The rows come from 4 hidden closed curves, with some noise, and rows from the same curve form a group. Each curve winds through 4 dimensions. The rows are also pushed far along 2 directions, which tell nothing about the answers.
In the rows, zero is written as 128.
Known rows, each followed by its group:
[153 204 136 151 103 157 126 173  78 166  83 116 135  92 192 135 146 137] : J_787
[148 202 130 106 127 159  91 131 111 145  86  78  83 145 191 145 152 141] : J_989
[118 107 127 115 115 129 111  96 142 115 149 163 117 143 130 120 123 139] : J_787
[144 154 129 128 120 159  78 170 117 135  73 134 120  95 176 144 169 134] : J_393
[134 158 147 183  97 138 151 178  93 158 114 169 173  84 172 124 113 145] : J_989
[115  98 129 111 145 125 107 134 158 102 119 136 126 135 105 138 143 114] : J_393
[140 133 127 113 137 147 103  95 138 152 135 108  97 161 137 117 138 148] : J_34
[150 175 120 146 111 135 106 143 114 137 103 102 118 117 188 147 161 121] : J_787
[101 118 131 130 150 107 147 121 151 138 149  91 122 158 115 133 115 106] : J_393
[151 137 109 139 126 148 107 162  73 196 129 111 129  71 149 113 134 127] : J_393
[118 127 128 167 125 123 146 161 101 183 146 122 149  94 146 122 117 112] : J_393
[151 167 123  94 133 139 104 109 118 121 112  85  91 155 148 135 130 151] : J_393
[134  87 128 164 111 134 155 101 115 168 167 175 151 107 106  90 102 157] : J_34
[151 156 118 136 129 148 102 189 101 163 108 118 141  89 165 134 164 113] : J_989
[167 124 117 174  97 150 124 132  84 187 138 155 147  79 155  98 130 160] : J_34
[139 107 108 114 131 101 123  85 156  74 137 106 111 149 107 141 138 116] : J_989
[110 150 136  81 144 133 122  87 142 123 128  93  80 183 122 133 117 133] : J_989
[156 163 118 140 128 154  95 192  92 166 103 112 140  83 177 137 169 117] : J_989
[147 130 121 165 111 139 120 185 101 145 119 162 168  68 156 130 154 116] : J_34
[122 149 140 176  85 137 159 175  74 164 117 188 173  60 156 116 108 133] : J_34
[117 154 146 158  99 141 151 167  95 151 117 179 159  93 158 123 115 131] : J_34
[100 103 143  87 138 118 128  72 183  68 146 149 103 200  96 129 108 143] : J_787
[ 83 116 152 101 141 124 159  91 141 136 159 141 112 175  92 113  86 128] : J_989
[133 142 127 157  94 155 134 152  53 210 141 170 146  54 150  96 108 141] : J_989
[120  90 134 147 125 106 159  94 165  96 155 154 148 156  98 121 112 135] : J_34
[166 174 114 107 137 162  86 162  83 173  87  82 104  93 159 129 159 128] : J_787
[117 107 126 168 103 121 146 142 107 157 156 174 159  86 139 117 124 115] : J_787
[139 164 136 141 110 160  90 167 109 146  74 141 124  93 186 142 159 135] : J_393
[141 162 116  62 167 141  88 109 142 120  93  43  67 175 123 148 156 119] : J_787
[140 151 133 102 121 142  96 111 145  91 105 132 102 163 155 142 143 151] : J_787
[137 113 119 137 131 113 127 147 143  99 132 129 148 122 123 139 143 116] : J_393
[126 118 140 145  97 146 133 140 103 141 137 204 155  96 137 106 114 153] : J_787
[ 83 112 150 120 127 130 163 108 117 161 166 168 133 138  93 101  80 131] : J_989
[126 148 134  93 150 148  95  99 157 134 128  99  87 189 142 132 148 137] : J_34
[113  95 127 101 153 115 109 123 176  83 123 118 118 156  95 145 145 109] : J_393
[153 132 119 178 102 138 126 189  97 152 122 173 180  58 164 127 155 122] : J_34

New rows, each followed by its group:
[108 127 124  70 156 102 134  71 158  75 109  64  76 183  79 146 108 117] : J_34
[174 138  97 158  99 128 106 154  98 122 113 130 145  69 165 139 164 121] : J_989
[115 130 139  95 136 114 151  82 145  94 151 118 110 188 101 124  92 147] : J_393
[107 135 152 160 104 142 165 158  91 179 139 183 167  97 138 106  93 137] : J_989
[ 78  74 150 104 147 122 137 112 172 106 137 173 130 151  72 124 113 117] : J_393
[169 163 112 137 117 170  99 184  49 208  98 120 133  47 162 112 150 131] : J_787
[122 119 136 128 128 152 121 124 117 179 155 155 126 130 132 100 124 142] : J_34
[154 174 125 164  88 171 115 178  36 220 113 157 141  41 192 104 131 147] : J_989
[155 158 115 159  92 143 130 165  49 173  90 135 141  33 158 122 117 136] : J_34
[ 97  89 133  95 147 119 150  90 130 137 176 138 117 152  68 102  81 135] : J_393
[129 132 129 120 146 144 117 159 108 166 119 110 126 110 129 121 129 127] : J_989
[157 186 114 125 123 131  87 128 136 110  89  68  94 145 198 163 178 120] : J_787
[ 90  97 136  58 181 114 136  74 172 108 148  89  84 202  47 123 105 110] : J_787
[110 103 120  94 156 119 123 127 138 118 132 113 114 130  86 130 128 101] : J_34
[173 171 119 102 145 158  90 174  98 137  75  88 120 102 142 139 167 131] : J_787
[153 129 122 127 127 138 111  88 137 140 132 109 104 152 136 118 136 155] : J_34
[136 132 131 140 131 114 136 126 145  98 105  99 127 142 130 139 114 149] : J_989
[125  81 130 129 134 126 145 152 121 126 147 180 168  98  76 107 120 121] : J_787
[147 166 122 105 152 140  89 160 135 128  95  76 108 140 157 153 173 109] : J_989
[ 97  87 137  94 134 118 124  68 175  86 164 157 103 184  97 123 111 137] : J_787
[ 83  99 141  75 184 109 135 102 187 100 152  98 102 203  66 133 116 101] : J_989
[122 106 131  96 151 127 120  58 170 120 153 102  88 199  98 117 123 148] : J_34
[155 217 144 106 126 154 111 149 117 115  63  88 105 150 177 151 149 148] : J_787
[ 95  77 128 113 142  93 141  81 188  79 168 139 123 177  86 134 123 105] : J_787
[108  95 136  62 182 114 138 102 177  78 132 105 112 190  39 129 118 115] : J_787
[159 209 133 138 111 155 115 164  92 150  75  96 122 111 193 143 154 135] : J_787
[117  67 112 148 114 100 160 106 124 116 174 174 157 100  81 108 105 115] : J_989
[125 131 128 192 107 134 153 185  73 208 147 149 171  55 157 109 114 118] : J_393
[168 199 109  93 128 151  72 111 111 132  80  54  61 146 185 151 165 141] : J_989
[ 97  82 123 107 142 115 147 122 116 144 151 140 131 105  62 110  99 107] : J_34
[104 138 150 153 106 130 161 149 108 139 130 179 158 106 137 120 106 127] : J_34
[101  97 123  95 149 127 128  92 139 143 160 122 102 148  90 115 110 117] : J_787
[152 195 135 133 124 130 111 141 151  81  69  72 113 168 191 170 153 148] : J_989
[ 89  71 137 110 149 126 168 120 112 173 176 167 143 116  42  87  82 113] : J_787
[122 151 142 178  87 144 156 183  72 170 120 197 175  59 166 111 113 135] : J_34
[165 176 115 142 122 156  88 197  88 167  91 105 135  77 189 143 179 117] : J_989
[130 154 126  77 173 134  92 121 159 116 100  46  81 182 130 151 147 121] : J_989
[127  89 132 147 121 110 156  85 157 106 156 150 141 152  98 114 111 144] : J_34
[164 161 115 125 127 164 106 178  65 193  97 115 128  63 148 117 145 130] : J_787
[106 126 148 157 108 152 150 164  98 183 152 201 168  93 145 101 114 130] : J_34
[132  99 129 141 124 142 132 100 118 173 164 152 128 127 112  95 111 150] : J_34
[112 106 131  96 131 122 106  78 166  89 147 141  96 177 121 133 124 139] : J_787
[ 98  80 144 139 124 136 134 152 129 145 135 197 157  92  98 110 117 121] : J_393
[155 119 108 168  97 133 107 169  99 145 129 166 158  59 165 126 160 124] : J_787
[109  61 118 129 127  90 164  81 154  91 179 159 142 137  62 116 100 112] : J_989
[113 102 136  75 170 126 144 121 146 115 134 117 122 157  50 117 112 115] : J_787
[152 146 126 148 124 131 119 147 115 130  95  95 129 109 152 137 125 150] : J_989
[ 72 107 161 164 114 126 178 140 127 156 152 193 164 118 115 110  84 127] : J_393
[155 142 106 168  95 136 102 162 101 149 120 145 146  72 185 134 162 121] : J_787
[138 123 120 116 139 134  89 150 147 106  98 117 119 121 137 147 166 119] : J_393
[159 148 127 172 106 132 127 162 105 134  94 117 150  86 165 135 123 157] : J_989
[159 170 102  84 146 137  78 129 113 118  71  42  71 119 146 153 161 119] : J_34
[166 195 123  87 145 161  56 114 146 131  86  55  63 183 195 152 185 145] : J_34
[161 176 107  86 144 152  71 127 116 144  85  51  69 139 167 147 172 126] : J_787
